The rows are grouped in 4 different ways at once. Each group adds its own fixed numbers to the row, and there is some noise. The rows also spread widely along 18 directions, which tell nothing about the answers.
In the rows, 128 means zero.
Some rows, each with its group in each grouping after it:
[ 83 179 176 110 150 116  93 165 145 118 154 132 145  58 150 156 103 161
 110 142 108 122 150 137 128 150 126  90 106 148 164 139 161 100 110  90
 127 174 139 108 130  94 109 138 132] -> K38 sape (1) M
[152 171 152 129 161 134  95 111 196 157 160 144 124 147 125 126 112 182
 150 116 141 126 194 148 123 143 179 127  92 121 116 141 172 101  95 132
 119 155 128  95 150 141 170  93 107] -> K900 zup (3) C
[126  98  91 116 122 106 203 159  85 187 116 230 159 132 203 173 128  67
 136 135  57 114 118 126 148 131  89 127 122 105 106 140 149 123  81  89
  84 142  88  85 111 170 167 161 157] -> K900 guton (0) D
[ 90 138  99 100 128 105 183 142 148 114 177 150 110 114 156 120 121 114
 172 115  97 117 153 154  84  99 103 125 108 109 143 153 116 162  98 158
  95 116 123 146 117 145 105 149 186] -> K38 zafu (1) D
[107 102 141 128 122 153 133 148 139 111 102 127 171 162  70 138 104 122
  68 137  82 128 117 109 157 109 125 127 143 120  92 107 143  93 144 140
  90 151 137  98 119 156 134  84 106] -> K697 sape (2) M
[ 70  86 105 134 161 154 137 167 150  98  34 104 118 208 135 129 121 106
 100 179  83 152  60 115 199 130 121 125 101 145  85  91 103 153  96 103
  83  90 155  92 134 104 119 149 161] -> K481 sodut (0) C
[158 117 110 132  85 119 109 157 135 130 125 185 176 120 116 119 166 106
  84 109 177  99 157 117 111 111 131 135 144  84 153 171 132  90 148 194
 109 147  14 107 144 164 111 164 118] -> K481 Gumo (3) M
[ 72 140 148 100 142 128  95 165 142  68 165 125 126 109 177 150 160 206
 152 140 103  81 167 133  95 168 171 105  80 143 186 138 137 111 172 119
 170 166 143 127 120  84 125 143 154] -> K697 zup (2) C
[126 132 102 127  93 139 112 157 151 126  91 124 166 172  82 114 155 111
  80  98 122 135 118 137  95  84 130 153 147 132 152 104 136 144 122 139
 125 140  81  67  95 168 143  94 119] -> K38 sodut (2) M
[153 123  91 118  83  89 103 163 148 137 117 118 107 110 167 110 149  69
 146 112 111 171 100 142  85 132  74 134 135 138 179 147  67 175 119 128
 136 114 108 172  96  99 102 224 160] -> K697 guton (2) C
[196 173 160 160 124 149  56 160 112 133 113  99 113 102 125 135 114 164
 100 159 186 143 135 141 151  79 120  94 120 148 152 153 151  79 149  89
 145  80 158 145 144 123 154 145 108] -> K900 zafu (0) D
[171 125 132 155 118 111 121 153  86 124 141 159 118 117 128 140 165 100
 132 110 132 144 119  91 128 115 141 141 147  81 116 163  92  88 167 116
 134 110 146 183 137 144 137 155 122] -> K481 Gumo (3) D
[ 80 142 110 107 160 139 172 186 103 116 126 160  94 142 136 126 171 121
 106 133  94 135 131 187  85 131 124 109 121  93 126  95 128 112  67 104
 112  87 160  83  90 154 102  79 200] -> K481 zafu (1) M
[110 154 115 128  90 140 146 151 113 141 111  73 111 146 162 147 157 125
 149 112 146 125  93 112 111 100 188 142 136 144 189  82 117 188 120  80
 159 102 118  97  67 141 178  79 141] -> K697 guton (1) D
[ 64  97 137  97 118 115 169 117 151  93 155 132 149 118 129 134 152 161
 175 109  74 107 126  90  95 184 173 138 119 114 147 137 128 131 187 170
 145 212 144 125 124 115  92 121 121] -> K481 sape (0) D
[185 141 127 143 113 110  97 151 142 222  74 148 129  94 150 110 104  71
 112 133 183 177  94 114 157 141 100 120 169 119 134 128 114 134  63 118
 105 123  97 101 146 123 106 174 113] -> K481 zup (1) C
[138 157 180 145 111 150 126 116 148 150 126  93 162  87 141 139  90 175
 117 159 171  93 142  95 178 116 155  78 123 139 146 171 197  83 177 158
 114 173  94 120 149 134 118 126  77] -> K900 zup (1) M
[136 120 162 169 148 130 149  72  72 106 141 148 153 147  93  89 181 125
 131  65 130  97 148 114 122  79  97 192 165 153  42 147 135 122 159 166
 158 167 116 163 140 151  96 156 129] -> K38 guton (0) C
[ 95 100 122 121  98 130 143 137 117  89  99  92 154 124  96 144  80 123
 111 167 129 106  89  87 161 126 128 120 155 131 152  90 110 134 159 168
 120 134 149 126 141 116  76  79 101] -> K697 zafu (1) D
[122 130 122 130 131  89 140 106 143 123 143 178 148 137 109 138 148 131
 163  99 103 118 146 116  86 168 147 162 147  89 126 134 133  97 123 187
 144 207 133  95 154 135  71  86  93] -> K38 sodut (0) D
[167  89  95  92  79 113 146 113 112 159 164 190 182 102 135 137 141  98
 103 109  82 102 166 154  92 142  76 118 129 137 149 144 157 123 154 146
 127 170  58 138  87 154 176 162 119] -> K38 sape (2) D
[140 159 112 132 150 143 121 100  74  97 104 120 136 145 100 113 135 160
 114 158 146 104 138 186 116  87  77 119 119 186 131  81 162 141 127 116
 172 100 149  98 154 136 119  68 131] -> K38 zafu (1) D
[119 116 149 116 119 126 110 131 121  70 179 114 115 105 132 108 182 181
 151  99 142 101 159 115  77 136 156 139 117 120 160 163 105 127 218 156
 173 133 137 199 121 111 117 174 144] -> K697 sodut (2) C
[115 157 131 145  95 123 148 102 174 142  84  53 124 146  87 119 122  91
 130 125 113 175  67 100 131 135 159 131 154 120 145 123 114 147 140 168
 121 172 139 114 106 135  71  76  74] -> K481 zafu (3) M
[115 134 112 118  98 129 146 162  97 162  86 112 137 117 140 141 158  93
 110 118 118 164  56  96 128 127 158 138 143 129 176 103 105 179 144  47
 140 112 134 106  83 136 173 120 127] -> K481 zafu (1) D
[151  96 120  99 124 165 125  79 181 169 119 104 154 154 109 105  89 141
  83 144 142 119 156 156 162 146 127 112  94 171 112 103 169 155 116 137
  96 117  67 113 108 144 202 121 108] -> K900 sodut (3) C
[142 139 125 136 111 129 134 108 100 110 126 141 168 116 124 122 165 132
 109 124 127 117 123 135 122  91  91 132 116 150 145 164 153 128 190 131
 143 146  87 132 138 148 130 165 116] -> K38 guton (0) M
[164 132 126 151 122 136 153 123 155 169 103 122 118 152 131 112  95 114
 143 140 157 130 129 122 155  95 121 120 136 124  96 129 144 114  85 164
  89 113 114 110 151 158 123 113 122] -> K481 guton (2) D
[142 158 142 141 120 153 100 157 133 129 101  77 119 104 131  93 124 131
 108 145 168 152 106 157 128  47  74 100 120 180 152 153 139 149 135 108
 126  69 132 140 121 129 124 190 157] -> K38 zafu (0) D
[181 174 151 130 118 148  94 128 144 167 118  85 117  89  88  75 139 167
 114 120 222 166 126 147  87 102 138 114 144 141 169 122 147 132 152 118
 159  91 140 114 139 147 136 104 106] -> K900 Gumo (1) D
[ 97 125 199 116 161 166  99 139 151 163 115  95 135  97  61  80 125 138
  42  79 163 155 136 134 128 150 149 133 172 152  81  67 142 127  72  89
 122 129 138 100  81 125 134  94 140] -> K481 sodut (1) M
[124  65 120 136 130 117  87 115 128  32 146 152 160 172  96 157  69 154
 140 138  76  55 177 105 160 138  95 151 127 156  76 101 113  87 129 196
 136 167 150 170 179  85 104 125 116] -> K38 guton (2) D
[136 125  80 137 127 132 146 122 150 112  73 118 123 194 174 156  66 116
 155 213  77 116 106 161 197  96  65  88  75 162 120 135 147 135  93 146
  86 103 121 110 161 120 126 147 137] -> K697 zafu (0) M
[153 179 100 135 103 107 124  77 135  68 166  85 112 137  78 122 166 115
 119 122 152 147 131 151  92  94 142 131 102 120 172 138  97 154 182 162
 142  98 130 192 128 137 123  92 112] -> K481 guton (1) D
[177 122 120 114 130 121  89  86  93 136 145 159 148 115 147 119 139 177
 154 115 151  96 164 144 120 153 114 150 111 178 144 118 139 160 155  90
 194 136 111 153 161 101 191 159 119] -> K38 zafu (1) C
[ 69 111 180 101 142 120 118 107 164 135 138 149 197  81 113 131 115 162
  97 100 134 101 141  70 158 202 177 146 118 142 117 136 157 134 163 117
 122 217  85 116 150  91 136 150  98] -> K900 zafu (1) D
[124 133 114 107 135 154 139  79 129 132  79  88 146 133  99  98 113 132
  83 182 136 140 106 182 140 137  76  94 103 186 133  90 166 156 136 143
 133 116 109  93 139 134 106  92 112] -> K900 sape (3) M
[ 90  45 102 104 127 131 163 148 109  64 150 164 147 176  98 132 106 120
 134 115  41  89 154 118 118 120  95 159 148 111  75 107  96 127 133 178
 104 133 158 153 113 152 116 120 155] -> K697 sodut (3) C
[151 205 119 154 103 112 105  95 157 147  75  86 156 154  88 124 134 102
 121 121 113 179  88 140 115 105 116 142 134 160 156 120 149 154 128 123
 146 176 120  76 127 148 110  76  61] -> K900 guton (3) M
[147 135 143 148  86 132 132 132  97 158  87 100 169 110  99 113 149 108
 106  96 138 154  76  89 117 102 121 152 183 145 144 120 135 147 180 104
 155 152 128 114 104 152 123 121  88] -> K900 guton (1) D
[150 135 100 132 135 141 116 169 111 125  84 148 114 144 169 135 171 158
 137 165 169 146  87 112 135 126 168 135  92  98 179 135 117 127 163  81
 146  72 122  91 180 138 165 132 135] -> K38 guton (3) M

New rows, each followed by its group in each grouping:
[186  95 160 128  99 151 148  93 133 199 144 138 148 106 124 119  94 144
 128 110 171 101 159  98 158 148 151 124 167 111  98 133 165  91 135 168
 117 155  85 132 129 159 158 113  91] -> K697 sape (1) M
[174 106 110 134  80 115 129 153  98 117 146 173 179 121  88 146 128  91
  84 115  79 121 143 130 104  81  72 129 167 109 129 146 137  76 165 154
 110 151 120 143 104 173 129 129 100] -> K38 guton (2) D
[ 88  70 106  97 128 135 107 126 108  31 115 104 137 148  69 109 145 148
  96 145 125 105 118 133 106 160 119 143 127 149 140  69  82 140 181 170
 167 111 157 157 140  87  77  98 140] -> K697 zafu (2) D
[113 159 145 112 132  84 109 153 104 107 196 183 114  65 143 166 159 118
  94 119 169 102 178 131  95 180 177 116 137  56 179 137 105  72 112 155
 130 142 102 144 122 116  78  97 132] -> K697 sodut (1) C
[140 155 122 153 124 139 158 113 141 129 128  68  62 173 144 117 170 146
 207 112 123 150 104 126  97 105 181 137 120 117 135 136 113 150 142 132
 157 104 178 149  99 143 142  99 138] -> K481 sodut (0) D
[ 74 114 156 107 121 102 157 106 139 101 182 144 174  80  71 122 108  84
  90  75  82 124 146 104 111 129 105 159 159 121  98 136 110 134 136 171
  95 193 113 169 107 142  82 130 120] -> K38 guton (3) M
[ 79  78 110 103  79 130 168 172 150 115 118  95 144 109 140 107 106 104
 141 118 112 111  94  85 116  92 108 130 143 142 153 131  92 189 157 163
 106 122 101 160  96 132 116 188 165] -> K900 Gumo (2) D
[104 114 115  93 146 101 194  98 127 148 166 158 108  84 133 123 126  98
 123 132 165 147 115 101 127 175 169 141 106  69 131 124  90 154 132 138
  94  96 122 160 155 143 125 102 139] -> K900 guton (3) D
[181 103  67 118  82 105 106  89 115 122 150 165 145 195 135 136 177 122
 172  72 110  90 164 141  86 143 143 189 127 140 145 102 103 181 136 138
 185 149  66 145 108 132 206 130 120] -> K697 Gumo (1) C
[140 117  88 113 102 121 163 149 102 129 128 172 140 113 200 134 164 149
 171 154 133  91 128 132 111 123 112 109  98 116 185 179 149 133 180 138
 139 122  79 124 150 137 131 189 153] -> K38 zafu (1) D
[133 153  88 140  97  93 130  84 132  85 119 140 186 172 128 182 130 116
 136 149  66  97 127 122 151 123 120 123  89 146 150 153 154 135 182 151
 130 195  86 129 151 124 144 121  73] -> K900 Gumo (1) D
[143 130 109 129 110 141 149 184  99 159 113 158 115 130 206 158 114 159
 183 155 133  86 136 122 132 105 142 113 128 108 168 142 157 103 103 121
 136 115 114  76 138 156 148 117 143] -> K38 zafu (3) M
[151  91 101 103 145  99 101 145 116 127 133 209 135 124 145 140 134 108
 132 128  88 154 129 138 120 172  81 143 110 118 112 129  94 124 113  92
 128 118 145 142 156 107 153 187 153] -> K697 sape (0) D
[158 110  88 142 111 117  84 197 135 124  78 144 115 169 133 132 150 106
 121 134 143 166  84  96 131 110 141 157 137  87 158 127  69 134 130 113
 123  81 136 121 152 127 141 156 131] -> K38 sodut (2) C
[134 137 173 180 153 174  91 142 146 143  46  84 127 192  94 107 160 108
  55 107 162 161  89 116 190 113 155 148 148 145  55  96 136 106  88  94
 109 101 106  92 113 123 140 120 132] -> K697 guton (1) M
[140 154 138 150 122 115 147 124 104 185 105 142 135 133 148 165 149  45
  85 111  90 157 100 121 170 136 136 129 141 113 104 141 129 115  95  80
 101 143  89 126  78 142 155 128 115] -> K697 zafu (3) M
[116 142 163 126  98 140 162 117 144 171 158  76 118  89 159 135 117 123
 141 113 134 117 137 110 131 126 167 104 131 141 144 152 157 133 140 139
 120 151  98 149  67 141 149 130 122] -> K900 sape (3) D
[103 151 167 152 104 120 149 171  89 144 110  73 103  86 136 130 145  91
 148  91 105 167  60  73 122 111 147 137 192 117 138 134  88 145 143  85
 148 143 186 167  72 120  91 140 133] -> K481 zafu (1) M
[148 114 117 107 129 140 133 132 124 178 101 178 178 117 112 126 119 116
  59 147 150 128 132 147 141 125 107 116 126 130 137 108 172 116 107 111
  97 124  77  56 129 167 164 106 112] -> K38 sodut (0) D
[127 131  79 115 118 119  73 168 164 106  62 126 139 168 115 117 151 107
 107 145 103 170  95 170  95 138  86 123 111 159 167  92 109 151  93 123
 139 121 134  68 126 105  98 138 141] -> K481 zup (0) D
[172 151 124 130 125 126  75  73 164 128 116  82 123 156 142 130 110 173
 167 154  94 121 161 186 118 177 103  98 100 200 146 118 173 124 123 144
 180 172 139 122 122  91 126 117  81] -> K900 sodut (3) C
[150 142 100 117 148 121 170 119 168 154 137 136  74 144 210 137  96 181
 236 181 102 124 144 155 123 153 127  88  71 112 152 158 154 122 108 141
 122 117 157 124 173 126 135 131 144] -> K38 sodut (2) M
[144 119  88  98 115  90 120  96 132 109 150 180 164 137 119 150 159 110
 108 130  61 140 144 156 103 189 113 132  84 119 152 149 124 130 179 121
 137 171 107 149 124 122 150 145  99] -> K900 zafu (3) C
[122 151 137 112 150 159 134 142 135 122 135 138 147 118 112 139 125 158
  62 166 156 136 133 140 157 104 157 105  76 111 150 131 160 106 155  84
  87  79 113  99 151 169 192  88 124] -> K38 guton (3) M
[169 118  77 131  99 110  96 117 112  96 105 137 145 155 166 176  97 116
 140 187  87  96 134 154 161 140  81  95  92 169 159 119 136 117 125 137
 138 132 103 135 147 104 140 142 105] -> K481 guton (3) D
[101 173 135 125 172 115  99 182 116  86 142 133  81 105 144 165 134 161
 113 168 184 143 120 111 143 144 201 110  86  74 173 115  95 105 121  75
 127  56 180 135 173 106 139  83 149] -> K900 sodut (1) D
[ 98 133 117  96 124 113 128  83 110 123 121 158 203 128 132 126 155 159
 132 100  75  73 155 155  94 161  97 144 106 208 139 103 181 173 153 113
 188 226  65  85 119 116 152 130 113] -> K900 Gumo (2) M
[141 156  59 140 153  90 142 124  80 119  99 209 110 208 172 145 189 121
 186 134 109  94 141 170  93 140 122 163 114 111 127  93 120 134  72 141
 174 138 112  60 169 138 104  71 150] -> K697 Gumo (2) C
[148  91  75 116  84 122 118 143 133 145 100 120 131 175 124 148  98  77
 120 112 106 128 113 126 134 123 123 149 149 142 133  64  93 180  67 120
 120 102 104 121  80 133 181 107 133] -> K900 sodut (1) D
[128 180 155 179 174 113 168  63 104 144 124 145 114 176 125 163 179  75
  98 131  98 139 129 133 176 157 171 128 126  83  54 145 146  61 108 146
 105 170 124 122 116 144  89  53  95] -> K697 zup (3) C
[165 134 108 141 119 113 119 107 161 142 109 144 170 167 136 142  66  95
 151 129  42 144 130 141 173  85  36 132 108 184  77 160 149 157 107 101
  87 152 123 149 142 128 175 203 116] -> K697 zafu (1) D
[168 100  72 126 101 155 184 125 111 129 128 122  98 174 183 121 150 146
 168 162 137  83 144 165 120  84 115  95  84 134 143 143 149 140 159 162
 128  60  85 153 115 164 180 145 171] -> K900 Gumo (2) D
[173 108 121 129  97 159 112 139 153 168 110  79 103 143 174 119 115 156
 187 130 136 120 127 125 126 128 143 116 126 166 154 118 140 148 123 116
 158 107 124 130 101 119 190 152 130] -> K38 Gumo (3) D
[162 134 125 112 128 125 103 120  98 127 162 162 140 111 131 103 167 181
 153  93 138 109 171 152  64 120 112 157 123 155 154 124 140 144 161 105
 192 139 133 133 140 139 164 136 136] -> K38 guton (2) C
[162 186 127 129 149 132 139  85  83 127 148 136 153 109  82 157 130 125
  35 183 136 155 125 153 168  82 127  94  83 120 149 138 160 112 201  65
 101  87 143 145 144 178 206  61  76] -> K38 sodut (2) C
[103 123  88 101 129 117 141 165 146 162  90 190 153 149 160 113 154 128
 167 105 118 132 115 125  90 137 136 165 117 128 147 110 131 182  80 104
 133 148  90  29 152 154 149 133 158] -> K481 sape (3) D
[150 182 155 152 137 123 125 102 132 132 158  81  87 109 113 121 167  98
  84 121 140 167 134 159 123 108 132 102 116 120 129 163 123 107 149 127
 117 103 133 198  85 127 125 135 129] -> K38 sodut (2) C
[156 157 163 159 165 114 179  62 107 192 146 140  97 125 131 112 141  92
 157 101  78 157 142 150 134 155 105 127 152 125  43 155 151  98  98 128
 125 169 169 161 105 145  98 119 113] -> K481 zafu (3) C
[158  73 135 128 105 169 153 130 115 135 140 139 154 144 103 102 162 128
  88 101 105 104 162 151 102 113 102 123 157 128  90 139 165  77 158 166
 117 130  95 132  72 173 139 138 136] -> K38 guton (3) D
[ 93 116 158 116 136 137 132 113 106 148  92 110 170  83  67  72 117 126
  93 100 172 135 102 108 103 119  99 163 189 171 118  76 133 168 123 139
 159 154 131  83 137 139  71  90 110] -> K38 sodut (3) D
[145  85 177 129 160 148 104 121 140 150 136 130 123 117  87 117  67 112
  84 123 126 124 166 129 171 160 103 118 163 139  38  87 129  76  65 140
  96 116 152 157 115 113 126 115 128] -> K697 Gumo (3) D
[136 136 117 124  96 103  76 120 136  87 143  78 125 122 111 158  89  67
  90 131  75 136 138 162 131 121  69 106 130 181 140 105  94 145  96 130
 127 122 131 195  64  91 125 147 125] -> K697 sodut (3) D
[147 119 139 144  83 122 132 162 152 139 147  83  92 114 164 146 114 103
 169 119  84 124 137 127 109 135 120  90 164 119 143 152 120  89 110 170
 123 147 142 181  60 104  90 166 137] -> K38 Gumo (1) D
[ 72 114 154 128 157 183 177 128 127  89 110  68 117 169 106 121 118 160
 122 158  80 125 107 127 157  99 139 109 112 143  83 109 150 119 157 129
 107 107 183 123 109 152 127  77 144] -> K697 sape (3) M
[120  98 144  87 142 116 130  96 122 103 151 143 156  54  68 129  68 162
  94 178 144 128 130 112 136 183 112 103 137 105 151 111 127  87 181 171
 126 154 175 144 187 117  69  76  70] -> K38 sodut (0) M
[144  77 111 147  91 131 101 157  66 108  92 177 191 171 125 153 135 124
 119 102 107  57 141  93 143  98 104 169 167 162 101 102 139 116 134 143
 166 169  81  99 132 138 154 136 120] -> K900 sape (2) D
[133 101 141 140 117 151 157 100 114 128 109  98 142 132  89  80  97  99
 111 117 146 107 134 139 139  71  58 134 172 171  69 120 138 138 113 195
 116 115 110 149 117 151  76 137 139] -> K697 zafu (3) D
[ 98 132 151 119 140 112  87 137 117  94 150  78  81  84 168 146 108 131
 139 128 136 108 133 123 141 159 136 116 115 169 149 102  83 153  98 100
 167 108 146 207 106  48 127 164 167] -> K38 sodut (2) M
[105 148 138 158 139 163 137 128 105 115  84  74 122 182 125 130 144  86
  62 146  99 120 112 167 178  68  97 107 115 184  83 110 144 137 103 102
 105  93 110 132  69 130 140 129 160] -> K697 zafu (2) C
[166 119 142 129  70 113  60 189 137 173 114 116 134  87 147 152 100  89
  94 111 162 139 120  90 139 151 146 122 184 116 179 114  95 120  92 114
 128 133  95 134  82 104 139 162 108] -> K697 sodut (1) C
[144 108 135 115 128 121 114 147 134 156 107 133 136  83 103 125  63  82
  76 162 124 157 121 139 154 154  74  92 156 130 114 108 121  98  78 138
  90 121 145 129 127 118  82 128 116] -> K481 zafu (3) D
[134 151 160 133 156 125 107  66 147 108 141  89 119 121  29  76 123 124
 100  91 138 164 144 159  97 138 105 152 156 154  81  89 111 127 107 164
 150 143 172 156 132 128  68  68 105] -> K481 guton (3) M
[167  88  79  98  98  87 133 106 150 145 164 190 153 138 128 147  92  83
 141 108  43 120 175 170  92 174  63 133 139 131 118 104 126 123  68 161
 111 172 107 137 100 128 136 134 123] -> K38 guton (1) D
[151 111 143 136 118 150 160 153 109 184 135 144 110 138 169 145 137 135
 154 110  99  98 153 136 123 150 151 111 163 108 106 118 167  75  84 125
 134 147 119 105  72 148 153 106 142] -> K38 Gumo (1) M
[ 56 160 129 139 154 115 131 182 109  55 143 150 129 167 143 179 178 120
 116 105  35 112 137 141 113 108 142 136 108 108 117 136 122 103 107  94
 121 148 147 117  89 122 121 119 173] -> K38 sodut (1) M
[150 132 165 148 156 169 168 115 132 211  86 111 101 148  96  78 164 120
 115 104 154 198  88 127 126 125 152 143 163 107  68 109 147 111 114 104
 116 105 170  81 110 178 134  79 124] -> K697 sape (0) D
[180 115 129 143 105 121  97 136  91 125 132 160 142 119 119 136 183 110
  79 107 144 123 137 122 126 137 136 129 139 103 134 153 117  86 172 128
 144 127  83 167 115 133 151 162 115] -> K481 sodut (2) M
[114 148 170 112 158 139 111 133 137 115 154 144 145  99 136 113 162 186
 125 114 100 116 176 167  87 154 117 107 108 147 127 162 180  88 155 116
 151 166 130 111 117 130 121 146 137] -> K697 sodut (3) M
[ 90 110 125  92 129  99 171 137 140 155 130 160 147  91 110 116  93  85
 106 128 120 143 119 117 113 164 108 129 168  93 130 102 108 142  88 163
  84 153 130 101 122 143  62 100 129] -> K697 sodut (1) C
[157 138 122 117 107 100  83  80 177 134 135 113 150 117  52 105 116 102
  93 102 167 169 117 108 122 158 148 160 140 118 151 107  89 161 147 151
 130 150 111 155 148 112 131 108  69] -> K38 Gumo (1) C
[139  86 125  94  85 146 106 123 123 104 119  87 160  99  91  96 127 180
 142 125 127 127 110 106  84 152 121 132 146 160 182 111 120 154 230 143
 193 150 145 150 129 125 131 132  93] -> K900 Gumo (3) M
[145 111 124 133 114 101 172 123  95 163 108 157 131  88 116 122 107  84
 123 146 158 136  97  96 135 153 107 122 183  81 122 122 113 102 126 184
 115 140 129 132 157 142  46 103 103] -> K900 Gumo (1) D
[131  85 126  85 101 129 137 122 149 132 158  98 117  82 116 127  59 138
 153 148  89 141 125 132 112 163  95 101 141 138 157 106 113 132 136 156
 128 140 183 167 109 114 113 122 116] -> K38 sape (0) M
[ 76  80 143  94 166 147 121 134 107  96 124 173 179 111 101  97 162 133
  53 105 137 111 133 117 144 144 119 157 109 145  89 114 119 151 155  92
 123 114  79 136 149 119 162 178 170] -> K38 Gumo (3) M
[127 139 129 125 128  71  58 179 134 137 111 185 141 104 149 144 127  89
 143  86  85 153 132 133  87 168  76 154 161 143 137 121 100 127  50 102
 154 178 137 101 120  85  80 184 139] -> K697 sodut (0) D
[162 116 125 144 122 141 124 121 139 148 125 103 103 155 121 148  71 102
 116 157 144 127 128 112 200 105 144 115 124 125 101 107 109 125  91 127
  87  82 138 165 124 135 185 113 117] -> K481 Gumo (0) C
[204 155 131 169 108 128 112 151 115 161 151 170 112 154 144 140 165 136
 164  78 173 114 158  94 126  84 192 159 145  69 117 166 125  93 125 117
 133 111  99 142 141 173 203 130 124] -> K481 Gumo (1) M
[141 130 106  84 121 132 103 109 142 108 139 135 166 105  96 118 150 154
  70 153 112 141 141 181  99 152  99  94  73 161 179 129 150 138 194  97
 139 124 116 134 127 121 169 138 114] -> K481 zafu (2) D
[129 160 117 148 101 106 141 119 112 109 130  70  92 111 138 169  69 109
 161 180 159 105 102  90 166  96 152 104 137 123 173 110  98 131 129 167
 133 112 153 170 149 112  95  63  99] -> K38 Gumo (2) D
